The rows are grouped in 3 different ways at once. Each group adds its own fixed numbers to the row, and there is some noise. The rows also spread widely along 5 directions, which tell nothing about the answers.
In the rows, zero is written as 128.
Known rows, each followed by its group in each grouping:
[185 175  80 117 142 127 110 118 131 146 142  57 121  84 123] : J_523 J_189 J_756
[143 169  88  76 139 145 116  84 116 119 134 156 106 162 124] : J_701 J_206 J_767
[110 145 129  97 129 146 154 126 153 150 188 149 138 158  98] : J_822 J_133 J_440
[162 175 172 150 120 160 129 107 138 144 130 145 151 100 130] : J_523 J_607 J_278
[143 155  83 104 152 163 138  50 100 150 127 115 105 169 135] : J_223 J_206 J_967
[120 155 130 147 120 159 103 104 153 136 169  93 146 121 145] : J_701 J_607 J_440
[165 184  97  98 143 148 108  72 133 164 106 140  48 135 111] : J_223 J_133 J_767
[123 180  67 103 122 119 110 121 168 130 179  67 118 102 134] : J_332 J_189 J_756
[163 163 120  90 117 126 117 133 143 124 148 160 130 110  62] : J_822 J_206 J_278
[101 154  77  51 133 120  75 145 179 108 195 120 114 106  85] : J_129 J_607 J_967
[125 161  91 103 129 154 156  95 141 141 153 120 123 156 148] : J_332 J_189 J_440
[129 158 136 125 156 149  93 104 147 130 182 128 164 123 114] : J_129 J_607 J_767
[147 151 119  99 120 135 111  97 135 112 179 150 133 126 122] : J_701 J_607 J_278
[170 140 121 160 120 129 103 123 149 145 188  73 175  85  84] : J_822 J_189 J_278
[113 195 106 128 122 144  63 106 219 159 121  89  61  86 130] : J_223 J_607 J_767
[148 167 103 137 121 143 106  86 126 140 168  70 134 116 148] : J_701 J_133 J_756
[119 151  82 111 115 139 108 117 163 153 149  72 114 118 124] : J_822 J_189 J_967
[148 175  80  71 138 116 118 126 148 120 172 107 123 123  86] : J_822 J_206 J_756
[ 92 152 113 118 129 135 114 130 190 147 196 106 115 113  77] : J_223 J_133 J_440
[110 164 125 103 109 118 129 137 176 123 193 132 127 117  60] : J_332 J_133 J_440
[178 189 119 143 102 156 117  75 133 153 121 105 117  99 135] : J_332 J_133 J_278
[141 166  65  99 170 141 117  96 152 158 157  80 100 120 154] : J_523 J_189 J_767
[122 160 143 101 158 135 131 123 152 123 180 152 140 132 110] : J_523 J_607 J_767
[128 166 163 132 102 151  80 138 151 127 123 126 146  99  93] : J_129 J_607 J_967
[141 153  94  96 132 157 110 125 135 150 139 124 126 122 102] : J_129 J_189 J_440
[150 171  50  71 131 122  85 106 170 140 152  77  67 116 121] : J_822 J_607 J_967

New rows. What belongs after each?
[133 174 119 109 108 165  96 115 128 140  86 124 129 119 105] : J_129 J_206 J_967
[136 129  84 100 137 127  98  99 115 117 207  83 141 131  91] : J_701 J_133 J_967
[101 134 159 135 132 145 135 112 156 144 154 160 140 145  97] : J_223 J_189 J_767
[182 159 122 155 133 158 124  84 121 174 152  77 140 129 106] : J_822 J_133 J_440
[149 187  73  72 144 146 143  71 125 135 115 139  84 149 127] : J_223 J_206 J_756
[144 157 132 117 141 126 108 119 154 140 183 123 135 125  76] : J_822 J_133 J_767
[135 194 110  84 113 145 153  86 132 130 132 144 105 148 144] : J_332 J_133 J_756
[159 162  74 104 138 126 119  79 119 129 187  75 116 128 103] : J_332 J_133 J_967
[145 155 100 112 113 147 110  83 133 141 165 115 121 112 143] : J_701 J_133 J_278
[163 156  73  68 144 130 119  89 132 129 159 114  93 147 113] : J_822 J_607 J_967
[109 164  85  99 136 149 134 109 172 163 170  97 105 140 134] : J_822 J_133 J_440
[137 177  74  82 133 145 116 106 156 148 127 131  73 134  89] : J_223 J_206 J_440
[154 158 105 152 129 127 103  86 130 132 199  46 154 104  91] : J_332 J_133 J_967
[113 136 102 108 129 170 124 103 125 151 138 116 152 142 147] : J_129 J_189 J_967
[107 156 119 153 111 130 109 139 188 143 187  52 165  91 120] : J_822 J_189 J_756
[142 141  58  51 147 126 134 123 122 134 150 117  89 135 116] : J_523 J_189 J_967
[146 189 108 120 130 115  79 118 188 114 180  97 111  93  91] : J_332 J_607 J_767
[182 181 132 122 108 119 105 134 136 136 145 101 124  89  59] : J_822 J_133 J_756
[103 165  49  71 148 129 111 134 196 136 201  84 114 122  94] : J_822 J_206 J_440
[126 158  90  93 104 122  99 136 149 117 162 108 123 112 116] : J_701 J_189 J_756
[119 152 103 107 107 118  83 148 169 126 190 101 115  99  67] : J_701 J_133 J_440
[111 163  86  70 132 144 113 136 155 131 162 132 132 119 131] : J_129 J_189 J_756
[131 164  51  83 144 131  99  98 138 107 200  69 138 126 123] : J_701 J_206 J_756
[154 172 135 143 106 128  92 152 173 153 157  94 123  82  46] : J_822 J_133 J_440
[152 169 111  82 165 142 143  99 127 143 153 149 107 148 113] : J_523 J_133 J_767
[133 141  52  71 116 128 101 109 125 124 148 104  87 132 117] : J_701 J_189 J_967
[135 168  54 121 135 169  83 114 169 172 137  49 110  95 149] : J_129 J_189 J_440
[141 156  77 133 144 135  91  87 138 141 165  54 123 105  90] : J_223 J_206 J_967
[187 169  78  97 124 133 104  91 117 155 130  89  82 118  93] : J_822 J_133 J_967
[157 184  68  64 131 137  97  92 122 125 111 147  69 147 121] : J_701 J_206 J_767
[147 149 114  77 131 121  99 115 123 107 175 159 110 135  68] : J_701 J_133 J_767
[132 179 109  59 101 135 133 120 160 145 124 184  76 130 111] : J_822 J_133 J_278
[201 203 112 129 111 112  97 115 134 123 148  86 111  81  62] : J_332 J_133 J_756
[143 158  39  93 136 127  86 107 185 152 168  80  76  80 113] : J_223 J_189 J_278
[ 98 178  70  81 144 133 120 107 202 136 194  80 113 127 168] : J_822 J_607 J_756
[140 202 102 122  97 137  92 102 189 135 141  96 100  81 150] : J_332 J_607 J_278
[118 167 112  97 117 142 103 100 146 138 143 140  95 135 129] : J_701 J_133 J_767
[147 147  74  96 155 130  73 132 153 133 191  93 137  99  74] : J_129 J_189 J_767
[139 165 144 115 107 148 154  92 129 129 170 161 150 135 120] : J_332 J_133 J_278
[124 166  56  84 139 125  95 125 196 152 159  88  83 117 122] : J_822 J_189 J_767
[177 175  94 117 127 137  98 116 148 166 146  85  97 107  80] : J_822 J_133 J_440
[174 137  96 115 102 115  77 130 109 117 133  99 112 101  64] : J_701 J_189 J_967
[141 140  46  59 143 107 104 128 154 131 191  85  97 128  82] : J_822 J_189 J_967
[165 174  94 131 148 122  75  95 163 150 168  82  89  88  70] : J_223 J_133 J_767
[ 79 126  83  84 138 136 103 147 161 125 205 100 159 124 101] : J_129 J_189 J_967
[155 162  53  96 163 141 123  99 144 156 169  72 118 100 157] : J_523 J_189 J_278
[154 167  45  97 125 132  76  92 122 127 134  68  88 111 111] : J_701 J_206 J_967
[123 148  73  89 156 130 122  90 156 121 215 113 136 120  93] : J_223 J_206 J_278
[178 148 139 130 112 146 114  92  93 111 146 151 166 125  92] : J_701 J_206 J_278
[134 154 120 143 150 134  98  97 165 151 187  93 127 108  82] : J_223 J_133 J_767
[ 96 170  78  98 143 134 118 106 177 126 191  83 125 115 111] : J_223 J_206 J_756
